The same things were measured in two ways. Each way mixes the same 10 hidden numbers, adds some noise and spreads widely along 7 directions of its own, which tell nothing about the thing.
Some things both ways: the first way, then the second way.
[-41   4  41  -3 -35   1  -6 -45  70 -23  30 -36 -75 -12 -49  -4 -21 -17
   0   0]
[ 72 -64 -37 -21  17 -18 -36 -46 -18   5  16  12  35  -5   8 -17 -54 -50
 -39 -12]

[ 40  13 -69   0  51 -16   0  12  -5  72 -40 -22  16   3  21  11  -9 -28
  12 -17]
[ -4   4   4  -4  16  14  -6  -2  12  32 -10 -26  19  -4  -1 -13 -18  30
 -10 -28]

[ -5   4 -15  10 -69  33  -4   5  -7 -19 -10  20 -41 -51  32 -16 -66   7
 -26  35]
[  3   7  25  18  14   7  -6 -41 -44  36   6 -16 -23  18  -7 -24   4 -20
  13   7]

[ 86  -4 -22  10  21  41 -24  29  10 -25  36 -42  -5  47 -34  12  11  57
   7   4]
[ 18 -32  -8  33  26  21   4 -33  15  -6  17 -23  -2 -13  -8 -23  -1 -20
  17  32]

[-12  65  63 -76 -13 -20 -70  -8  41 -14 -10   8   5  40   4  -4   6 -29
  -4 -24]
[ -9   3 -39  29 -10  15 -10 -11   1 -47  27  13   1 -40  -9 -22 -31  26
  -9   3]

[ -3  -5 -36 -28  15 -24  -2  21   3  45  18 -52  -5  -2  40  20  22 -47
  39 -62]
[-22 -15 -74  58 -21  55 -23 -24  56 -10  27  14   2 -45 -48 -24 -54   1
 -12  45]

[-13   3  11 -29   9 -49   1 -34  44  12 -58   4 -25 -29   7 -15  -1  -3
  16 -38]
[ 19 -38  28  -9  16 -24 -11  16   6   1  19   6  38   3   3   7  -5  13
 -13 -22]

[ 30  16 -14  -9 -28   3 -37   6  52  -5 -25  11 -60 -25   8 -34 -54  21
 -34  -5]
[-22 -32 -24  35  -2  19 -29 -22  32 -16  21   5  15 -46 -46 -10 -14  12
 -17  11]

[-67   0  39 -11 -65  14  -8  34  -6 -47  61  10 -30 -10  79 -16 -25  26
 -26  -9]
[-24  21   3 -13   1  24  32  39  33 -49 -46  34 -62 -20 -15  26  16  22
 -12 -16]

[ 22  43  20 -18 -47   4 -40  21  70 -31  49 -55 -41  -4  26  -7  -7  13
 -14 -46]
[-55   2 -23  34  28  44  10   2   5 -66 -21  32 -20 -63 -34   3 -15  25
  -3  53]

[-52  -4  14 -50  -8  -7  -3 -53 -18  32   8  32  31 -26 -19  32  23 -21
  53 -21]
[ -6 -30  33   0  59  -8  -9 -27   9 -54   3  -2  -8   8  13   6  26  44
   6 -57]

[-31 -26  35   5 -25 -20 -13 -24  18 -23  16   1   3  -3  96 -18 -21  51
 -65 -28]
[-48  48  11  25   7  36  48  12   5  14 -19  12 -53  26  -6   7  12  10
  30   8]

[-16   2 -25   7 -33 -33  -9  36  18  11 -24 -28 -21   1  82  -1   2 -34
 -30 -49]
[ 15  33   1 -10  -5 -10 -22   6 -21  10  -2   4  15 -11   4  -8 -10 -31
 -11   3]

[  -9  -36   19  -26  -16   16    6 -100   30   -8    4  -30  -64  -32
 -103    7  -45   23  -13   19]
[ 37 -67 -14 -23  32   6 -14 -40   6 -17   8 -19  -9  -4 -14  -6  18 -40
 -29 -37]

[ -44  -17   -7   37   -8   -1   25  -41   15   43 -103   55  -36   -7
   11  -15  -47  -11    4   61]
[-20   5   1  37   9  27  -3 -56  10  22 -14 -26 -50 -24 -20 -41 -22  34
 -23  15]

[  5 -27  -7  -6  -2 -40  -1 -25  31  23   8 -83 -15  -1  78  24 -19 -20
 -24 -54]
[-23  -4   5  24  33  -9  22  -7 -19 -64  25  19 -42 -40 -16 -29  14  -1
 -11   1]

[-23 -49  19 -72 -11   5  33 -47 -65 -39  32 -34 -37  -3 -60  27  -8  30
  22  22]
[ 22 -16   8  -2  21  -6  16 -12 -16  41  28  -9   1  22 -13 -28  -5 -46
  10  -9]

[  2 -17  43 -24  35 -25  -4  -6  -4 -40  15 -36  42  76  -5  23  74  47
  -3 -43]
[ 34 -19   0  14  -8  -6 -23 -25 -33  -2  45   3  15   8  13 -19 -31 -13
 -20  11]

[ 15  22 -25 -40  15  -6  -2  22 -22  -3  -6  -6  -9 -15 -22   3  -2 -25
  17 -14]
[-11 -47 -22  24  -9  38 -26 -49   2  -3  26  -8  -1 -49 -46 -25 -41  20
 -46  23]

[ 21  36  40 -44   4  -2 -45  32  -8 -58  30   7  39  37 -29  13  59  38
  12 -31]
[-33   6   3  -1  44  35  30  27   7  -2  -6  16  13  10   7   6  -5  -9
  16   3]

[ 81 -18 -70  31  33  23   0  31  23  29  45 -90 -16  34  16  27  -4 -16
 -18 -41]
[  4  -3 -46  15 -28  21  17  -2  14  20   2  -1  -9  -7  -9   2 -15 -46
 -12  18]

[ 38   9  -1 -22  55 -21 -13 -27  26  -2 -34 -48  -1  47 -41   3  -6 -10
 -33   6]
[ 19  -9 -13  -5 -42   9 -44  -6 -22 -37  23  29   9 -17 -10   6 -35  22
 -28  -6]

[ 57  25  -9  -2   0  66 -13  54 -20 -42  38 -21 -24  34 -76  17   5  32
  34  39]
[-15 -19   3  21  21  -1   4  14  27 -46   7  31  -4 -37 -12   2  10  10
 -16  -7]

[ -5 -24 -15 -72  20  17  12 -29 -55  -6  46 -26 -47  -3 -66  22 -35 -50
  28  45]
[-46  30  39   6  34  14  37 -43   6   2  -5 -32 -13  11  19 -28 -22  41
  22 -17]

[-36 -37 -18  32  -7  -9  10  11  -6  -5   6  22 -20   6  67 -23 -20  26
 -46   1]
[ 10  36  25  17 -31 -11  -8   1  12  32  -7  10   1  24  22  11  -1  13
  18 -23]

[ -3   4 -23   2  32 -31  -3 -19  20  51 -83  11  30  29  11  11  26 -45
   1 -26]
[ 52  29  18   2 -50 -13 -35   1 -14  13   0 -17  11  21  31  15   3   7
  -1 -11]

[-61  26  19 -28  -2  22   0  18 -50  -6 -41  76  12  38 -10 -20   1  24
 -12  36]
[ 29  -5 -22  37 -11  12 -15 -58 -16  -2  10 -66 -22 -64 -25 -54   1   8
 -16  21]

[  6  10 -38 -14 -36  44  -3  33 -16 -24  34  -1 -53 -38  25 -29 -61   8
 -37  16]
[-35  40  31 -15  50  30   9 -62 -33  62 -26 -91  16  23  14 -36 -29  10
  13   8]

[ 62  12 -12 -25 -22 -14 -41  25  26 -40  10 -27 -35   5  41 -15 -41   6
 -63 -22]
[ 39 -39  16 -46  25  -6   7 -46 -34  33  -3 -61  -7   1   3 -29 -15 -24
 -43 -23]

Other things, the second way, with their names:
(31): [ -3  -7  20 -33  53  35  12 -32 -14  55 -15 -36   7  37  34 -25 -21   8
 -11 -53]
(204): [ 19 -16 -35  14 -26  19 -43   0 -34 -42  61  58   2  -5 -29  10   9 -29
   5 -18]
(156): [ 74  15 -20 -36 -28  28  -4  41  -4  69 -22 -16  16  56  23  19 -18 -54
  -3  17]
(273): [ -4  32 -20  10  -4  41  -3 -43 -13  46 -11 -35 -31   9 -12 -20  -4 -63
   5  21]
(282): [ -6 -15   7  -3  15  24  20  -9 -16 -23  12   7 -19 -12 -10 -17 -22  -1
   0  18]
(378): [  3  28  -2  59 -15   8 -10  16  -8 -69  30  40 -12 -42  -2  -8  31   2
  35  29]
(442): [-40  59  29  30  19  21  51  -5 -24   1 -23 -39 -44   4  18 -18  20  23
  23  19]
(182): [ 21 -25  -9 -10 -18  30 -15  -6  -8  28   0   8  -4  25   0  24   0 -12
 -15 -31]
(218): [-44 -25 -19  46  87  46  25 -63   7  27  13 -16  -5 -21 -15 -56 -21 -15
  20  18]
(261): [-25  36  30  45 -36  20  -5  -4 -32  28  19   2   9  -2  -7   6   0  32
  27  30]
(56): [ -1  12  -8  -5  -2  58  15   0  29   5 -39 -36  -7  14  -6  20 -10  34
  31  25]
(115): [ 35  19 -90  30 -41  25  27  65  33  -2  19  72   1  -5 -22  13  15 -73
  66  10]
(97): [  9  14 -47  21 -10  26  13  21  30  20  23   3  23   3   7 -15 -21 -29
  25   0]
(291): [ 21  14 -17  26  20  -3  30  23  40  79 -11  -3  28  20  19  -8  -3 -40
  32  -7]
(440): [  9 -29   5  16   2 -18  21  -8  31 -46 -12   9 -28 -34  -1   8  11   4
  -6   1]
(392): [-26  15  44 -23   8  17   7   4   5 -21 -45  25 -13   6  16  36  -5   9
 -16  -4]
(74): [-22   3 -20  28  -1  11  23  -8  45  -6 -28 -18 -32 -24 -22   0  -5  43
   2  -4]
(254): [  4  26 -15  22   9  -6  -1 -28 -17  42  15  -4  18 -12  22 -50 -56  -1
  -1  -2]
(472): [ 21  12   6  19  -6  21   9  -6 -20 -40   8 -13 -38 -18   5 -21  21  -7
   6  24]
(314): [-15 -18 -50  60 -41  13 -26 -34  13 -54  16  27 -30 -83 -53   4  19  -1
 -12  17]
(228): [-25  11  45  38  45 -25 -21 -12 -31 -12  58 -18  50 -14   8 -44 -11  28
   0  -2]
(452): [ 10  -3   8   3   8  51 -28 -35  15  35 -17  -8 -16  21  -2  -9 -26  18
  -4 -14]
(357): [-15  30   4 -12   6  17  53  13  10   2 -37 -41 -27  11  26   5   2  10
   0  -3]
(499): [-97  27  45  -5  64  50   5 -26 -11 -52 -49  15 -38 -10  -3  19   7  45
  -9  -7]
(331): [ 65  23  46 -11 -84 -38 -16  40 -28  64  -6  38  10  61  47  56   9  42
  -5 -66]
(412): [  1  -9   8  21  29 -18  -1 -11   6  35  20 -29  30 -20   2 -37 -25  15
 -30 -12]
(51): [ 42 -32  24  16  33   1 -12 -34 -15  16  41 -15   0  -5   1 -59 -20  13
  -3  -8]
(4): [-17  10  12 -35  36   6  51  23 -19   3 -14 -32   2  -1  -2   0  30 -43
   6 -17]
(418): [ 20   5  26  -7  -9  19   2  10   3  29  -3  -9  14  23   5   6 -20   9
  13  16]
(214): [ -7  42 -50  12 -11  40  54  20  41  33 -26 -20  15   9  14   2 -19 -49
  49  41]
(141): [-51 -26  -3  18  55   5   3 -35   0 -45  20  34   8 -37  -5 -17 -26  10
 -24 -18]
(100): [ -8  34  -6 -32   8  66   2  -7  33  87 -64  -9 -28  77  26  22 -29  -4
  -7 -47]
(345): [ 52   0  -5 -22 -45 -17 -18  38  -5  39 -30  -4  16   8  11  32 -16  10
 -31 -12]
(398): [ -9  18 -19  56  -8   6  13 -18  16  13  11  21  -3   8  20  -2  -8   3
  32  -7]
(399): [ 33  20 -15  -1 -27  -3  32  29  13  32 -12  -1 -10  16  34   6   9 -10
  -2 -37]
(73): [ 24 -13  14  30  20 -35  31 -29 -47 -30  42 -11 -12 -34  13 -44  27  -5
  16 -28]
(220): [ 30  24   4 -56  23   5 -12   5   4  39 -26 -24  27  51  32   9  -5 -34
   5 -56]
(328): [ 42 -34  21  10 -16  -4 -17 -25 -23  21   1  -3 -21   0  -3  14  20 -26
 -18   7]
(139): [ 57  34 -37 -51 -32  12  16  91  15   0 -38  17  -6  42  14  51  44 -38
  28 -47]
(12): [ 11  14 -33  -8 -47  37 -13  14  16  40  -7  28 -15  12 -13   0 -51  16
 -35 -23]

Some of these things the first way, each followed by its name:
[ 22   4  19  22  11 -28 -48 -19  38  -1 -46  41  26  23  -9  -1  10  43
 -23  -3] | (218)
[ 47  13 -39   8  53  -1 -28  42 -45   2   2   5  66  27   2  18  20   9
 -17  -6] | (31)
[ 65 -41 -64  41   3  32  16  44 -29 -21  61 -46  -4  17   0  27  11  51
 -28 -17] | (328)
[ -1  -5  -9  36  24  -8  23 -27  51  30 -59 -51  -4  12  18  -9   6  17
  -8 -21] | (156)
[ 47  31  18  25  -5  12 -42 -12  66  -3 -50   0   0  32  35 -24 -38  36
 -58  11] | (442)
[ 40  36  12 -21  29 -19 -32  12 -11  -8 -80  15  29  36   5   0  -3   8
  22  35] | (51)
[ 45  10 -11   4  24  32 -29 -27  24  20  23 -20  -8  35 -73  34  -7  -9
  15  29] | (398)
[ 86  50  -4 -32 -12  20 -65  -7  30 -28  15 -11   3   1 -61   8 -31  14
 -40   0] | (182)
[  6 -24  11 -38  15 -15   2 -16  -8 -17  76 -96 -18  33  25  20 -14  42
 -40 -24] | (12)
[ 21  53  -1 -43   6  26 -30 -16  26  11 -21  21 -15  -8 -37 -17 -23  -9
  14  20] | (56)
[ 19  49  22 -52  12  21 -40  20 -24 -20  29   9  22  58 -67  34  29 -16
  21  14] | (399)
[  6   6 -37   7  -6  30  -3  16 -40   9  -6  10  -2 -23 -15   6 -31  -2
  14  41] | (452)
[-43 -11 -51 -40  -6 -12  27 -11 -49  61   1  22   2 -16 -46  51  33 -90
  51 -26] | (314)
[-66 -26  15 -36 -47 -41   8  12 -18 -45  54   2 -30 -30   6  16  36 -36
   9 -54] | (392)
[-100  -27   15   -2   -8  -23   14  -42   -4   20  -44   36   -5  -15
    4   -8    2  -18   -8   -9] | (220)
[  4  31   7 -50  13 -18   1 -29 -31   1 -14  29  32  17 -60  27  24  -6
  11  10] | (331)
[  5 -29 -41 -10  57 -29  34 -10 -15  43 -67 -41  13   1  13   9  27  -8
  41 -31] | (228)
[-56 -34   4 -23  -5 -17  17 -21  -6   1  64 -42 -35 -35 -28  30   4 -36
  29 -34] | (141)
[ -3  60   7 -54 -26 -28  -8  -3  32  22 -32  -2 -13   6  -4  19  36 -45
  35 -47] | (345)
[ 12   2 -27 -26 -14   6 -38  53 -69   1  60  18  77  35  13  57  60 -13
  18 -40] | (100)
